The rows of a group lie close to one hidden flat surface of 15 dimensions, which passes through zero. Surfaces can cross.
In the rows, zero is written as 128.
Some rows, each with its group after it:
[151  72 217  92 133  94 145  95 144 147  93 147 130 128 119 110 127  85
 212 124 127 123 110  68 155 161] : C
[158 155 125 143 168 109 144 105 124 127 129 127 145 139 158 101 148 142
 117 162 136  66 107 170 148 124] : C
[ 69 154 115 101 103 116 133 147 170 142 152 137 175 175 148  79 147 131
 112 128 155 143 156 134 154 140] : Z
[105  75 139 113 148 112 107  96 176 163 135  66 120  73 162 140 147 145
 173 112 120 127 101 121 120 116] : C
[121 131 116 151 120 169 154 106 103  44 118 141 175 160 124 100  99 139
 136 145 154 190 180  86 131 158] : Z
[160  99  87 151 141 120 124 133 174 116  83 167 185  53 110 114 139  97
 163 138 146 120 109 179 179 147] : T
[157 162 146 123 139 118 125  64 162 141 131  49 140 124 148 158 129 124
 116 146 160 155 134 110 132  63] : Z
[112 129 150  91 167  81 103 158 183 120 198 111 161  74  61 133 149 157
 111 141  95 104 111 126 180 137] : Z
[115 135 136 143 172 115 105 143 109  95 145 106 133  95 121 129 168 197
 122 160 134  77 125 104  89 154] : T
[140 125 177  93 154 132 136 146 100 136 159  75 132 144 117 130 151 178
 112 116 108 108 140 100 104 119] : T
[123 113 140 131  74 133  94 137 179 173 121 147  99 162 113 163 180 120
 126  82 154 105 166 120 140 148] : Z
[127 117 187  84 192  71 122 120 123 114 135 138 147 122  89 145  61 136
 134 141 135 161  97 125 167 119] : Z
[132  96 126 132 133 104 113 118 101 133 111  94 120 140 166 132 175 151
  77  91 117 140  83 152 153 109] : Z
[109 129 165  88 159  87 135 171 177 155 141 120 168 156  94 129 127  92
 106  85 111 152 129 103 144 159] : B
[168 102 104 165 167 113 142 130 166 104 129 116 124 130 115  89 128 122
 181 123 121  64 140 173 170 183] : B
[111 108 107 152 104 120 133 149  70 123 120 152  79 128 155 100 112  96
 120 132 113 122 107  99  99 143] : B
[113 152 129 135 144 109 137  86 211 130 127 161 136 169 114 134 126  64
 139 134 171 146 129 113 134 149] : T
[129  70 143 174  94 138 139 107  79 127  85 119 112 173 150 116  90 111
 143 135  73 144 101  99 161  96] : T
[121 144  82 121 175 124 146 159  90 118 167  98 111 113 133 112  50  94
 137 179 138 128 117  96 122 156] : B
[152 148 129  70 106 118 122 138 146 142 153 103 150  55 148 126 124 123
 165 117 137 132 161 129 168 162] : Z
[107  83 111 173  75 118 130  85 170 114 151 129 103 176 145 105 145  66
 132 105  75 140 119  80 199 160] : C
[176 116 135 138 107 145 154  75 132 123  99 179 109 167 113 135 144  58
 131 135 145 146 106 120 151 123] : C
[115 107 138 154  90 147 118  80 113  39 116 176 100 124  96 137  98 148
 144  86 112 208 159 132 104 117] : T
[162 127 128 119 165  95 149 124  97 123 119  84 110  89 163  89 169 134
 123 131 128 114  83 135  91 115] : C
[ 73 153 141 158  90 125 115 140 177 128  74 135 164 149 126 130 152 121
 125  99 143 192 156  94  58 102] : T
[102 163 104  97 141 103 109 133 159 132 169 126  81  93 117 129  91 147
 144 108 163 128 163 173  94 126] : C
[130 106 114 128 155 159 144  93 155 100 176 110  98  80 105 115 144 154
 191 158  76 101 112 139 105 139] : T
[122 124 130 129 156 115 144  86 142 115 124 176 131 107 129 117 174 109
  86 132 120 150  58 161  99  94] : C
[110 141  73 128  94 150 124 163 118 129 139 136  96 118 141 138 136 108
 119  89 111 150 135 139  97 161] : Z
[ 95 135 141 145  81  89 136 154 153 158 141 134  51 209 122  62 163 123
  98  93 110 109 132 145  90  80] : B
[133 155 149  89  94 160 106 180  93 159 116 137 159  60 115 180 113 165
 126 112  93 141 142 155 103  91] : B
[ 94 164 133 139 154 104 140 117 166 108 136 151 131 116 102  96 133 109
 141 172 156 133 129  90  62 130] : T
[126 121 154 124  97 123  94 134 134 131 138 125 144 142  86 159 123 168
 113 144 107 129 125 132 204  80] : T
[110 126  93 124 168 131 138 133 139  75 162 134 143 102 110 107 124 139
 139 145 115 147 107 137 132 167] : T
[138 166 128 154 119 151 112 143  79 139 106 135 173 100 153 198  46 132
 109 116  55 122 135 165 142 109] : B
[107 106 128 201 131  78 131  60 133  89  91 157 115 129 181 110  74  55
 136 122 117 155 108  85 130 154] : T
[ 87 144 148  84  98 113 118 169 132 160 150 128 145  93  85 115  84 132
 144 195 123 150 123  94 137  69] : Z
[113 129 107 124 130  99 124 132  54 152 130 133  65 112 187 131  98  88
  95 166 131 122  61 107 118 111] : T
[148 108 133  72  88 146 105 120  97 167 128 106 105 137 156 179 106 157
 155 115 131 135 125 152 212 119] : C
[ 92 104 130 119  95  96 136 104 134 155 152 141  98 176 180  89 117  85
 111 122 121 134 103 112 178 129] : B
[ 82 151  86 164  87 128  97 144 174 121 121 113 138 130 161 116 166 169
 133  81 118 130 169 167 107 138] : B
[ 90  76 135  92  66 131 110 133 127 173 128 125 106  86 168 109 198 145
 145 115 117 114  97 109 134 118] : B
[ 38 133 123 151 112 103  83 132 165 134 152 176 161 135 134 136 122 155
  97 140 115  97 132 129 161 140] : C
[102 124 132  63 130 137 171 182 106 153 157 156  95 160 106  62  91 127
 173 147 121 132 118 146  98 131] : B
[109  98  93 197 132 153 121 138 108 108 115 152 101 144 122 123  61 145
 162 135 111  91 150 147 113 149] : C
[ 54 127 103  97 113 137  96 161 168 154 135 149 117 116  90 148 138 150
 172 187 154 143  94 117 113 114] : T
[102 122  99 163 106 113 134 126 167 120 148  93 145 141 146  80 185  96
  82 143 109 146 107  80 148 116] : Z
[ 94 181 167  70  97 129 121 164 146 163 117 122 213 114 147 126 187 152
  92 128 166 152 168  95  94 112] : C
[102 102 128 116 100 140  88 163  99 154  91 120  94  81 142 149 110 184
 176 115 175 118 161 123  76 127] : C
[ 75  84 173 135 108 133 106 130 109 132  81 122 156 143 158 127 124 182
 150 101 137 144 155  91  83 123] : Z
[147 167 123 185 148 165 147 152  98 100 119  81 193 127 120 131  65 138
 100 121  97 154 196 104  72 114] : B
[134 118  99  65 126 153 178 180  90 134 126 140 127 148 121  62 110 124
 160 134 134 172 111 174 133 124] : B
[ 99 130 158 107 116 133 106 133 102 132  94 126 106 139 140 178  74 147
 155  81 150 182 156 113  75 135] : Z
[ 85 160 119 132 114 126 103 100 148  95 183 133 103 208 110 143 177 152
  60 146 170 137 146  87 146 134] : T
[107 158 125 127 122 190 140 100  79 139 142 142 126 118 142 164 120 135
 128 233 129 117 102  66  73  94] : B
[117 176  93 120 127 122 116 120 178 135 162 135 113  88 140 139 159 122
 124 131 165 104 148 152 100 144] : T
[135 108 121 131 162 147 152  73 122 141 116 148 160 135 162 121  76 109
 152 185 146 111  95 150 177 115] : Z
[147 118 170  95  96  66 109 151 118 141 149  85 109 121 102 107 131 120
 108 153 138 127 130  64 195 100] : C
[104 130 107 161  97 182 106 118 144 150 109 162 174 133 129 158 148 158
  89 141 153 116 149 156 125  77] : C
[145 132 115 104 105 164 173 164  96 171 132 124 100  82 135  86 164  88
 148 175 110 115  94  92  56  98] : B
[166 105 147 138 146 126 166 118  96 131 149  84 114 122 128  80  82  94
 128 146 128 118 148  80 119 114] : B
[133 111  87 143  85 182 131 156 161 126 145 118 129 117  70 129 196 114
  92 113 121 158 137 110 111 106] : Z
[175  72 144 161  92 145 109 141 126  87 117 173 122 145  47 103 163 190
 129 101 155  85 189 168 191 130] : C
[126  85 105 143 141 115 164 127 105 141 117 156 143 142 164  63 130  85
  95 150 101 116  54 163 173 104] : Z

New rows, each followed by its group:
[111 102 166 152 151 104  99 165 137 128 133 122 126 164  87 146 110 179
 130  90  81  85 147 145 131 144] : B
[109 142 116 148 130 135 121 179  94 120 136  85 173 154 133 119 137 179
  82 149  83 118 121 128 144 109] : T
[171 180 126 137 133 138 143  72 114 108 122  88 133 121 175 128 105 137
 149 158 149 121 167 126 117 119] : Z
[140 134 135 112 108 146 129 126  61 164 162 106  43 130 157 133 131 145
 122 155 127  72 123 104  83 102] : T
[101 152 119 160 151 128 122 123 158 105 122  97 157 168 136 140  99 166
 126  96 113 151 159 166 108 122] : B
[102 113 107 153 115 121 107 101 134 128 172 103 115 163 182 129 140 131
 103 124 140  87 155  93 177 181] : T
[ 88 105 155 166 113 102 111 141 145 184 143 112 111 159 151 128 126 126
 129 113  37  52 111 118 136 131] : B
[105 106 172 126 136  89 104 120 136 150 116  65 118 127 141 158 140 150
  93  72 110 163 112 103  99  90] : B
[146 113 124 138  65 136 126 117  95 133 111 147 152  78 178 122 126  80
  98 109 121 142 152  96 164 138] : B
[132 103 115 142 110 119  84 168 123 174  53 150 132  72 169 151 166 137
 150 111 202  79 139 128 109 164] : T
[205 130 147 138 143 117 132 102  66 109 124 113 106 124 131 139 138 128
  72 117 106 110 101 154 160  99] : T
[ 89  70 112 157 118 152 136 123 128 142 120 138 166  69 172 107  78 100
 146 121  79 134 121 118 135 134] : Z
[159 101 131 116  84 151 150 135 144 160  92 121  99 120  95 133 138  41
 140 107 153 198 123  80 101  94] : Z
[116 165 102 151  94 122 109 171  82 125 127 144  88 141 125 113 105 139
 101 174 165 103 145 117 107 103] : C
[160  91 134 157 107 172 144 132 127 137 108  66 174 100 123  92 149 159
 119 113 114 136 164 132 110  60] : C
[161 160 171 130 183 100 158 147 137 172 131 116 126 152  87 152 113  60
  99 142  78 106  79  98  93 106] : B
[155 177  94  86 140 162 129 122 130 162 119 107 110 154 140 201 163 111
 133 152 173 146  98 120 115 141] : C
[153  60 160 162 162 105 132 111 124  76  89 127 147 174 124 101 121 134
 125  54 132 150 145 129 159 174] : B
[101 118  99 136 114 150 142 165  95 140 122 181 132 144 137  89 116 128
 132 156 111 102 108 155 119 127] : Z
[158 104 134 127 125 139 126 158  87 174 132  74 137 136 160 120 149 154
 115 142 114  64 118 120 160 125] : T
[168  81 163  56  92 154 162 147  91 146 135 139 126 127 102  90 119 102
 127  93 146 180 139 122 152 108] : T
[ 87 149  72 172 127 164 151 104 225 180 152 103 162 138 179  98 166  94
 126 137 122  92 144 143  81 124] : Z
[141 144 137  75 133 112 151 141 159 145 127  72 148  83 134 100 147  95
 151 105 138 187 127 109  97 119] : Z
[134 102 116 169 111 166 135 164  77  93 130 135 148 141  85 103  77 173
 110 125  73 122 155 165 146  91] : C
[ 96 118 115 214 109 145 119 133 165 124 146 129 164 143  71 100 119 131
  74 184 111 102 152  98 133  53] : C
[100  74 147 131  43 152 138 103 162 160 108 140  75 150 120 106 128  93
 204 139 128 153 143  65 115 106] : C
[125 114  55 165 156 134 110 136 144  78 107 126 117 133 122 123 181 162
 149 137 160 121 103 164 134 173] : B
[ 72  74 124 155 116 131  94 140 142 139 131 153 134 166 127 150 148 154
  72  77 111 129 119 136 153 135] : Z
[118 110 161 101 115  88 133 135 170 167 103  76 137 111 137 115 148  80
 127  78 129 198 120  83 101  99] : Z
[133 106  98 165  94 181 135 129 112  63 126 160 138 137 108  75 157 177
 156 153 165 105 189 131 121 161] : B
[101 126 171  79 111  94 126  98 114 128 215 110  93 163 137 109 121 120
  59 124 149 144 155  56 170 131] : T
[152 127 108 189  85 122 126 126 100 113 116 153  88 154 126  92  96 106
 120 152 160  92 171 119 138 116] : C
[169 136 164 170  92  86 122  79 112 123 117  94 127 130 190 102 126 122
 122 133 125  86 161 105 175 118] : Z
[103 190 114 116  94 143 157 144 141 138 138 186 124 139 126  97 139  78
 123 144 149 140 157 108  64 139] : B
[105 101  98 173 118 121 112 117 126 126 140 116  75 162 134 114 181 133
 128 183 102  81  66 101 163 129] : C
[113 161  82  90 116 130 138 168 162 166 171 106 141  95 124 101 148  92
 127 165 138 133 123 104 137 137] : B
[ 88 132 119 156 133 113  80 105 135  98 159 143 118 136 129 173  54 175
 160 144 101  95 156 150 185 160] : T
[134 117  85 149  87 139 101 138 141 130 116  90 137  47 166 122 185 138
 134 120 133 123 142 121 133 136] : B
[154 107 163 136 131 147 128  89 141 140  84 104 120 203  89 182 136 123
  82  90 182 203 130 115 103  44] : Z
[181 152 127 112 159 163 132  75 194 149 151 114 142 112  98 195  98 107
 146 111 164 127 173 167 143 128] : Z
[ 85 130 111 135 180 148 164 139 155 116 149  82 162 173 134  89 115 140
 154 143 124 147 139  96  73 152] : B
[105 144  71 146 146 185 149  97  99  98 138 156 155 145 177 145  40 130
 121 113 128 160 168 174 125 160] : Z
[156 125 137 111 156 160 107 118 138 123 153 151 153 136  79 172 137 198
 109 133 148  85 147 191 174 121] : Z
[179  98 123 128  97 171 157  40 122 119 117 117 147 114 178  88 133 150
 167 146 149 131 149 176 178  79] : B
[120  39 163 147 131 114 115 131  94 137 110 100 111 117 114 132 106 129
 163 163  71 121  61  66 169 107] : C
[ 88 149 113 145 151  93 146  86 108 118 157 148  87 172 184 123  49  65
 113 134 121 138 115  97 124 165] : T
[154 132 118 165 156 183 144 157 144 143 151  72 185 142  89 123 146 178
 149 193  67  52 133 135 142 105] : B
[ 97 141 107 147 168 147 158 134 129 110 128 112 166 194 144 109  78 138
 140 134  97 151 129 155 118 144] : B
[102 133 104 136 121  94 139 141  98 148 118 151  92 123 184  97  77  72
 138 124  97 128  99 128 111 144] : Z
[106 178 115 162  93 103 110 110 132 116 150 123 116 119 166 129 108 123
  81 120 107 127 155 132 123 104] : T
[107 109 172 155 102 136 137 115  70 112 105 139  96 184 137 121  52 131
 148 123  96 152 151  86  96 102] : T
[120 137 130 141 173  83  87 164 139 141 150  63  91  88 105 171 110 153
 122 118 116 109 122 110  86 125] : B
[ 82 149 133 104 136 112 126 145 110 147 104 116 123 168 167 118 137 171
 127 128 150 145 114 142  78 107] : Z
[ 58 151 117  62 103 113 117 215 168 137 177 129 163 120  88 104 145 148
  92  84 122 181 159 134 122 138] : Z
[217 115 151 138 126 120 154  93 133 130 125  92 124 121 117  87 105 106
 133 123 156 108 172 147 162  81] : C
[109 125 160  98  98 133 116 146 106 199 121 139 134 104 122 156  31 144
 117 121 124 143 144 176 132  32] : Z
